Each new row is followed by what is left after taking away its nearest point in the smallest flat space through zero that holds the last named rows.

j634 (5 x 13):
[[ -5   7   6   3 -19   2 -18  -4  -8 -17   2  -4  -5]
 [ 13  24  20  -6 -19  -1   0  14   0 -12  32  21   8]
 [ 19   3  27  -7 -10  26   7  -5   0   3  -8  12  10]
 [ 22  29  23 -12   0  14  -7   9   4  16  -8  -1  16]
 [  2  16  10 -12 -11   2   4  23   8 -13  14  -5  16]]
New rows:
[ 17  -1   0  -2  13  -8  21 -14  14  11  -5   1   6]
[  9   4   1   0  -2 -10   6 -14   9  -6  -1  -6   2]
[-13  -7   3   3   1 -20   6 -19   6   1   3  24   6]
[-13   2   8  -3  -2 -14  -1 -12   9   0  -7   9  14]
[ -1  -7   6   1  14  -3  10 -18  13  13   2 -17  -4]
[ -1   1  12   0   2  -3   4 -15  11   2  11 -14  -4]
[ 28 -23  -1  12   6  -5 -12   1  -1  -9 -14   3   8]
[ 27 -16  -2  10   4 -11 -13   9   1 -12  -6   2  11]

j301 (5 x 13):
[[ -9   3 -15 -20   0  -8   6   2 -15  -6 -10  -1  23]
 [ 36  -1 -12 -18  14   2  -2  18  -9   6 -15 -10  -5]
 [ -8  13 -29 -34   3 -10  16  11   5   0 -37  -4   7]
 [ 12 -13  -8  -1  36  15   1  -1  10   3 -19 -19  10]
 [  9   5   7 -20  19   3  11  16 -20  -1 -16 -20   6]]
New rows:
[ 14   2 -18  13   2  12  13 -12   7  12  -3  15  11]
[ 8 10 -2  9 -1 10 20 -5 -5 10 -1 10  7]
[ -3   8  -1  -6   7 -10  -4  -7  -2 -14  18 -11 -18]
[ -3   5  -9  -8  11 -10  -5  -9   1 -14  14 -11 -13]
[-10  12 -12   3  -3   3   4  11  16  -7   3   5   1]
[-1  8 -6  4  3  6  1 14  5 -8  8  0  4]
[ -3  11  11  -2  10   9   4  15   0   5   4 -15 -15]
[-5  5 -6 -1  3  4 -3  6  1  3  9 -4 -1]
[ -6 -11  13  19  -6   9  13  11  11   8 -19  -1  -6]
[  1 -14   3  12 -12   3   8  12  -3   5 -13   4   7]
[ 16   0 -18  -9 -14   4   0 -13 -19 -18  -5   8  11]
[  7   3  -1   2  -7  12   6 -14  -5 -15  -8   1  -4]

j853 (5 x 13):
[[  3 -15  16  -2   8  -1  -9   5  21  15 -16  24   4]
 [ -7  -2  29  14  -4   4  -5  -8  23 -12  16  25  16]
 [-17 -12  17 -27  18 -17   5  -5  39  16   3   8  -3]
 [  5  -8  23 -14  16  13  12   9  26  -6   5   8  -3]
 [ -1 -16  14  -7  14 -17   7  -8  13 -15  -8   7   1]]
New rows:
[ -2 -12 -12   5 -19  -7   5 -17 -17   8   1  -2  -2]
[  3 -15   0  -1 -11   5  11  -9  -4   6   4   3  -4]
[ -7  14  -6  -9  16  -7  15  -6 -16  -8  -3 -17  16]
[-4 12  3 -3 13  2  6  0 -7  3 -7 -1 21]
[ -5   4 -13 -12   2  11 -10  11   2   3  11  18   7]
[ -4  -1 -14 -12   5   2  -6   6  -3  -9   6  15   6]
[ 16 -13  -7  10  -9 -12   6  -3  10  -3  -1 -12 -18]
[ 13  -9  -4  13 -13  -6   3  -2  15   2   5  -7 -15]

j294 (5 x 13):
[[ 10 -18 -37 -10 -20  -5  25 -29  17  24   9   7 -26]
 [ 13  -9 -16  -8 -16 -16  -3 -19  -2  30  -8   9 -13]
 [-10  -3 -26   2  -6  14   8  -3 -24   4   8  -7   2]
 [ -3   1 -23   0 -26 -18   6 -21   0  21  10  -2 -39]
 [-12 -12 -11  10 -31 -13  14  -4   2   3   7   2 -20]]
New rows:
[ 22  -3  -4  -5   1  17   5   7  -5  13   5 -12   2]
[ 16  -2   6   2  -7   8   3  12  -1   8   5 -12  -4]
[  9   8  -7   8 -31   6  -5  -1 -16   6   3 -23  19]
[ 17  11   2   3 -21   5  -2  -4   7   1   5 -21  14]
[  7  25  11  12   1   7 -16  16   6 -19  13   3  -5]
[14  8 -6  7 -9  7 -8  7  2 -4  8 11  0]

j551 (5 x 13):
[[  5  15  -1  -1   5   7  10 -19  -9  -7  21   6   9]
 [  5   0  -1   7  -1  -8  -1   4  10 -26  12  -2   1]
 [ 15  23 -15 -22  -1 -15   6  -8 -35  -9  12 -10 -18]
 [ 10   6 -10   7  -6   9   4 -12 -26 -15   4 -13 -28]
 [ -5  -9 -18   8   0  -7  36   4 -12 -21  10   7  -6]]
New rows:
[  6 -15 -12 -14  17  15  15   7  -9   3  -8  -4  -4]
[ 11 -10  -5 -13  18  14   2   5   2  -5  -1  -6   2]
[ 14   8  10  -4 -13  18 -17   8  -4 -19  -4 -16  10]
[  5   1   3  -7 -10  15   3  12  -9  -9  -7  -6  16]
[ -4  -5 -16 -12  13  15 -11   7  17  15 -16 -16  -6]
[ -1   1 -21 -10  15  13   1   1  14   0   0 -12  -2]

j564 (5 x 13):
[[ 16  -6   4 -15  -1  11   7  -3  -5  -2  -5  -5 -20]
 [ -5   7   5  10 -19 -15  -8   1  25  -8 -14  -2   3]
 [  1  18 -18 -18  15 -22   4   2  -6   6   0  -1   4]
 [ 18   9  -3 -11  -9   1   1  -7   2 -16  -5 -15   0]
 [  5  -5 -13  18  -6  -8   4   6  -8   5 -16  -1  10]]
New rows:
[ 11  -4   0 -15   3   9   4  -3  21   8  18   4   0]
[13 -6 -8 -3 -1  3  5  1 17 11  9  4  8]
[ 17 -17   4  17   3   1   0  -1   5  10  -8   5  -3]
[14 -4  3  5  9 -4 -3 -5  8  4  3  2  2]
[  7   6   4  -6  -9  -1 -11 -10  -1  -8  -4  -2  27]
[ 3 -3  7 -9 -3  0 -7 -5 -3  5 -7  7 11]
[ -1  11   6   5   2  -2 -11   0   4   7  -3  -3  15]
[ 5  6  8  0  3  4 -7  0  0 10 -5 -3  5]

j66 (5 x 13):
[[-20 -13 -16   2 -19  -1  -1   4  -9   0   1  -9  -6]
 [ -1   4 -16  11  -5 -21   6  15   4  -7  -3   2  33]
 [-21  -9 -13  -2 -10   1   8  12  10 -20   4 -11  14]
 [ 10 -19  -6  12 -17  -4  13  15  12 -11   6   9   4]
 [ -3   6 -12  24  -8   0  12   1 -21   5 -11  -6 -12]]
New rows:
[ -8  11 -18  -1   7   2  -8   7  16  14  -6 -18   1]
[  4   4 -13   3   4   4  -4   8  20  14  -3 -11  -6]
[ 10   2   7 -18  -4   9  10  19   2  15  19  -5  17]
[  6   6   4 -11  -6  12  13  17  -8  18  14 -10   8]
[  5  12  -7  -1 -13   8 -15  19  16   2  -7  11   5]
[  1  16  -6   0 -11  14 -14  15  10   3  -9   6  -4]
[-14   4  -3  -1 -16  17 -13  -9   6   9  16   7   6]
[ -5  11  -2  10 -11  16  -4  -7   5   7  12   9   8]
[ 10   6  15   5  14  -2   4  13 -18 -17  -8 -11   0]
[  6  -7  12  -4   4  -7  -6  14 -17 -12  -2  -8  -1]
[ -8   2 -11  12  -9   5   3  -5  -9  11   2  -7 -18]
[-1  4 -4  3  0  1  1 -2  6  5  6 -1 -1]

j485 (5 x 13):
[[-16  -9   8   0 -14  20  20   7 -13   7  -9 -11 -12]
 [ -8 -11  -2   2   7   5  11  20   7   9 -16  -4  15]
 [ 10  -3   1 -12   4   0   8   1  13  27  -2 -13  26]
 [-10  20  -2   7  -3   8 -16  -2  11   5  -5 -20   3]
 [  4  -1   3  -2  17 -27  -8 -19  -9 -15   5 -10  -4]]
New rows:
[ 16  13 -12  10  12  14   2 -13  16  17 -11  12 -13]
[ 10   4  -8  10  18   8   9 -14   7  11 -16   5 -17]
[ 12  -3  18   2 -13   7  -7  18 -16  10  -8  -7   0]
[ 15  -1  16   4  -6  -3 -15  15 -14   3  -6  -4   1]
[ -2   7 -12   3   7 -16  18  -5  -4  18   4  16  -7]
[ -9  13 -12   8   6 -12  13  -4  -2  17   0   8  -9]
[ -1  18  13   7   9 -18  -6  -9  -9 -15 -17   4  19]
[  1  15  15   3  -5  -2   5  -5 -11  -4 -14  10  16]
[-10  13  18  -1 -17  16  15  -2  -5   1 -14 -18   7]
[  3  10  12  -1  -6   0   7  -2  -1 -11  -7   3  11]
[ 14   1  15   7 -10 -17  17 -17 -16   3   8  -3 -18]
[  8   7   6  16  -5 -11   8   2   2   6  -4   0  -4]

j771 (5 x 13):
[[ -8  -6   2  20   9 -10 -10   9  16   1  14 -21  -8]
 [ -2  -2   7  16  12  19  17  12 -10   4 -21 -14 -15]
 [-18  11 -12  12   5  14  -2  22  13   8  14  -3   0]
 [-20   2   2   1   2   2  -4   9  -9  -3   1 -17  -9]
 [  5  14 -24   0   1  16  -5  -3 -10 -22  17  -1  -3]]
New rows:
[ 13   7   3 -18  19  -9   7  -3  28   6  -7  -9  -8]
[  5  14  -2 -25  17  -2   5  -1  18   0  -5 -11  -9]
[-24  16  17  24   4   2   0  11  17  -5   4  -3   3]
[ -8  15  16  12  -1   0   2  -6   5 -15  -2   7   6]
[ 25  -8  12  -9  -8  -5 -22   6 -12  20  -4 -12 -10]
[ 21   1   1  -8  -8   6 -21  13 -10  20   3  -7  -8]

j696 (5 x 13):
[[  3  -9   8   5  -9  -6 -17  -2  13  -3  19   0  17]
 [ -4   6  -7  -8   7  17  -4  11  -1  19   0  13 -10]
 [  5   1 -12  12 -14   1 -11  10   4  22  13 -21   0]
 [-12   3  -1  17  31  -4  22  11   2   2   3   1 -12]
 [ 18  11   7   4   7  -4 -12  -2  -6  -3  10 -16   6]]
New rows:
[ 13  -7   0   0   1   0 -15  -8 -19  20   1  -2 -16]
[  4 -16   4   5   3  -8  -7 -11 -12  10   1   5 -12]
[ 13  -2 -21 -13   8  20 -14  -5   6  -9  -2  -2  -8]
[  6  -9 -20  -2   9  11  -6  -5  12 -14   1  -6  -6]
[23  1 16 -5 -6 20 23  4 -2  5  3 -6 -5]
[17 -6 17 -2 -9 17 23  4  5  3  7 -2 -1]

j730 (5 x 13):
[[-20  19  11   1  15 -22 -19  -2  13  13   1  18 -23]
 [-13  14  -4   4  30 -17  -6  -3  -5  11 -12  12  15]
 [ 10 -10   1   2  28   4   4  -4   0   0  21 -12  15]
 [-10 -12  16  13  11   3  -4 -24   5   7  -1 -18   5]
 [ -9  -4  -7  -3  11   7  -6  -4 -12   5   7   1  39]]
New rows:
[ 13   8  -7  -9  12  -3 -18 -10  -8   5  18  -1 -11]
[ 11   6  -9  -5   0   0 -13 -14 -13   3   1  -5  -7]
[ 18   4  -3  -2  17  10  18   7  14  -9 -15   0  14]
[ 2  5  6 -5  3 12  2  2 20 -4 -7  5  7]
[-11 -12 -13   4 -19  13 -10  19 -14 -16  16  11   3]
[-10 -10  -6  17   3   1  -5   8  -9 -12   3   3  -6]
[ 10 -12   9  -1 -10   9 -17 -13  -4   7   0   5  18]
[ 18  -4   6   0  -1  -1 -11  -5  -1   5  -4  10   3]
[  2  10 -12   1  -7   2 -17  -3   7   8   9  -3  -2]
[  7   8 -14   5  -3   1 -10  -5   5   6   1  -8   0]
[  8 -17  14 -18 -13  18   6 -10  11   3  -1   2  15]
[  8  -5  12 -17   2   4   6  -5  13   6  -8  12   6]

j825 (5 x 13):
[[ -7 -10  21   0  11   3 -19 -21   5  -1  31  -4  21]
 [  0  -7  23   1   5   9  -1 -20 -17   5   7  -4  -1]
 [  2   7 -10  -7   0  10  19   1 -11  -2 -14   8  12]
 [ -8   5 -19   4   8  -4 -14 -12  15   9  -5  14  13]
 [-18 -13   2   0  23 -13  10  22  -9  11 -11   0  15]]
New rows:
[ 12 -15 -19  -4   2 -14  11   8   0   0 -16  -7   5]
[ 15 -16  -8  -3   0  -9   2  -8   0  -1  -4  -9   4]
[-3  7  2 -1  6 -3  3 16  2 -8 27 -7  4]
[-2 11 -4  3  7  0  3  2 -5  3 11  1 -5]
[ -3   0  21  -4  -3   3   1  -2  27   1 -13   0   3]
[ -2   1  21  -5  -3   5   5  -1  23   1 -17   1   3]

j674 (5 x 13):
[[  4  -7   2   6  -5  -2  14 -12   3  15  -3  12   4]
 [  3  16  14  -5   7  -7  14   5   9   4   9  -7  -4]
 [-17  11  16  -1  -9 -11 -15 -12  -7 -15  -3   1  -3]
 [-22   5  18  12  -4  -3   2 -15  27   6   6 -16   9]
 [  5  -2  -4  -1 -11  -5  -5   9  -6   5 -27   2  -6]]
New rows:
[  0  -1 -12  -6   2   4  -2  28   2  13   9   6  -8]
[-12   0  -2  -1  -5  -2  -5  12   2  11   9  11  -5]
[  8 -14   5  -2 -17   1  18  -5   7 -10  12 -10   9]
[  9 -11   4  -6 -20  -2  11   1   0 -15   4 -10   5]
[ 12  -7 -27   9   8 -15 -13  -9 -12  11   2   6  -2]
[  5   5 -14   8   9 -21 -11  -8  -1  10   5  -5  -4]

j889 (5 x 13):
[[ -7  -3   9  10 -22  14   0   5   0   1  12  -9   1]
 [ -6  -2 -17   3  -9 -10  -2  11  -6 -17  -1  15 -16]
 [  1  -2  17   6   8  -4  -4   0 -19  14  -1  -3  -5]
 [ 10  -8  -2 -16  -6 -11 -18 -12  14  -7  22   9  -8]
 [-17  28   7  -4 -15  23  10  15   0  -1   5   8 -11]]
New rows:
[ 12   3 -19   8 -14 -17   3  18  -6 -16  14   6 -17]
[17  9 -4  4 -1 -7  8  9 -1  1 10 -7 -1]
[ -6  10  -2  19  11   1  18  10 -12   0   3  11   9]
[ 1  3 -1 11  7 -3  8  1 -1 -1 16 11 10]
[ 14  13  -9  -8 -17  13  11 -12   9  -3 -11  -1 -15]
[ 17   3  -3  -1 -13   5   6 -14  -2   3 -12  -5 -16]
[  8   8 -12  13   1  -1  12  -1  -6   2  17  -9 -17]
[ 11   8 -12  10   6  -1  13  -5  -2   4  15 -11 -12]
[ -2  -8   9   1  -8   6 -16  17 -11 -17  -2   2  12]
[  2  -2   9  -8   2   6 -15  12  -6 -14  -5   4  15]
[  8   6  -5  -5 -11  -2   2 -19   5 -18   5  13 -10]
[  7   4   4   5  -6   2   7 -17  -5  -8  -4   3  -3]

j382 (5 x 13):
[[ -7 -11   6 -15   6   3 -17  32  -1   1  -1  -9 -19]
 [-33 -17   1 -11 -10 -19  13  16   7   2  26  17 -30]
 [-16  -7  -1 -13 -19   1 -28   9  25 -18  -3   0  -6]
 [ 13  -8   4 -10  -9  13   2  24  15   3  11   1 -27]
 [ -8  -4  -3  -9   3  24   5  27  23 -12  26  15   8]]
New rows:
[ 20   0 -17  13   4   0  -6   0  -6 -15  14 -15  15]
[ 10  -6 -16   9  -1 -10  -5   3  -6 -13  18 -13   1]
[-10  19  -8   4 -14  -1  -1   9   9 -11   4   0  -2]
[-4 20 -6  6 -6 -2  3 10 -2 -4  0 -5 -3]
[  7  14  -4   0 -22   2  10  14   0   2  -2  -2   6]
[ -2  13  -4  -1 -18  -4   7  15  -6   2  -4  -3   8]
[ -6 -27  27  -7  25   0  14  19   6 -25  -1  -1  -1]
[  5 -21  25   1  13  -6  15  -4   8 -25 -11  -3   0]
[ 11  10  -1  22   6   2  -2  13 -15  -8  -5 -27  -3]
[ -3   7  -4  21  -5  -3   3   9  -3 -14   6 -15  -4]

j496 (5 x 13):
[[  3  -6  14  -5   0   1  24   8  -3  -9 -17   2   8]
 [ 16  12  -1 -10  -3 -14  15  -9  -7  -3   2  39  25]
 [ -3  11   9   1  17   5  19  -5  -8  -6   4   4  35]
 [  6  -5  -4  -6 -10  10  14   1   3  11 -29   1   0]
 [  3   3 -11   4 -17  -8   6  11  14   5   0  -3  25]]
New rows:
[ -9   2  -1  -3  -2   5   8  -7 -12 -27   3   9  -6]
[-10   3 -12   0 -10   8   4  -5  -4 -17   0   1  -2]
[-20  14  -1  24  -2 -27   2  14  -1  -4  -2 -10  -8]
[-15  18  -4  18   2 -19   6   2  -8   4 -13   2  -8]
[ 3 10 20 -8  8 -3 -2  3 -9 -5  3  4 -1]
[ 3 10  9 -6 -1  0 -6  5 -1  5 -2 -2  1]
[ -3  10   7  -6  -2  20  -4  -6   4 -22  -1  -5   5]
[  1   9   2  -7 -10  15  -7  -5   8 -19  -2   0   2]

j371 (5 x 13):
[[-18 -13  13  15 -11   8  -9   7  -9   5 -24  -9   1]
 [ -9 -12  -3  22 -11  14  -6 -12 -12  19 -14 -10 -10]
 [ -5 -11   6   4   1   7  -3  23  12  14 -17 -18   4]
 [ 12   8  18  20  -1  23  -7  20   8  11  -7  -3  -3]
 [ 10   7  11  20  -8   1   7  34   2  -1  -5  -1 -29]]
New rows:
[-24   1  -3   2   5  16   2  15   5   4   5  -1  -5]
[-22   4  -6  -1   6  14   3   6   2   0  11   5  -4]
[-13  11  28   3  20  19   1   0 -25  -6  -3 -17   3]
[ -8   9  11  -5  24   8  11  -1 -20  -2   6 -21  -6]
[ -4  16  13  -2 -16  -8  -4  -7   8  -6  -2   6   7]
[ -2  11   4  -1 -15  -8  -1  -6  12   5  -2  -2   1]
[  6  18   0  10  25  17  13  19   8  17 -31   2   1]
[ -4  16  -8   1  21   2  16  -1  -6   4 -26  11   1]
[  4  17   2 -10  -3  -6  25   3 -17 -22   7 -11   7]
[  3  11   1  -1  -3   7  20   0 -15  -6   0 -20   9]
[  2  20  -8 -11   0  17   7  -3   0   2  -1  -3   7]
[-5 15 -7 -9 -5 11  9  2 -5 -1 -7 -5  1]

j128 (5 x 13):
[[  6  -4   6   2  -4 -21   8  -1   3   5  13 -11  12]
 [ 10  -2  -6   8 -11   0  -6   2  17 -15  14   0  -6]
 [  1   7  26  15  19  -4 -15 -13  -7   6  -7 -10  11]
 [-12 -12  18  17   5   2  22   4  -3  -5 -10  12   1]
 [ 23   6   2 -20   0  13   8 -14 -10  21   6   3  16]]
New rows:
[  9 -16 -16  11 -11  18  -9   6 -16  -6   4   1  -1]
[  5 -16  -9  13  -6   6  -7   5 -21   0   3  -6   6]
[  0  -6  14  18 -16  -6  14   7  -1 -15  16  -8 -17]
[  1   4   8   1  -8   4   4   1 -14  -1   7 -10 -15]
[ 19   3  15  -1   5 -15   9  12   0 -12  10   7 -12]
[ 14   8  10  -9  10 -10   2  12  -7  -7   2   7 -15]
[  2 -15   3   8  14  -8  16  10  -9   7  10  -5  -6]
[  7  -8  -4   4  14   2   2   7  -7   5  10  -4 -11]
[-14   8  -9 -10 -16   1   3 -10  11   2 -17  14   6]
[ -9   9   0  -2 -14  -5  -1 -14  14   1 -12   8  11]
[ 13  -5   7  -9  -1   9  -3  15 -15 -13 -15  -3 -10]
[ 16  -6   9  -7  -3  -1  -2  14 -13 -12  -8  -9  -5]
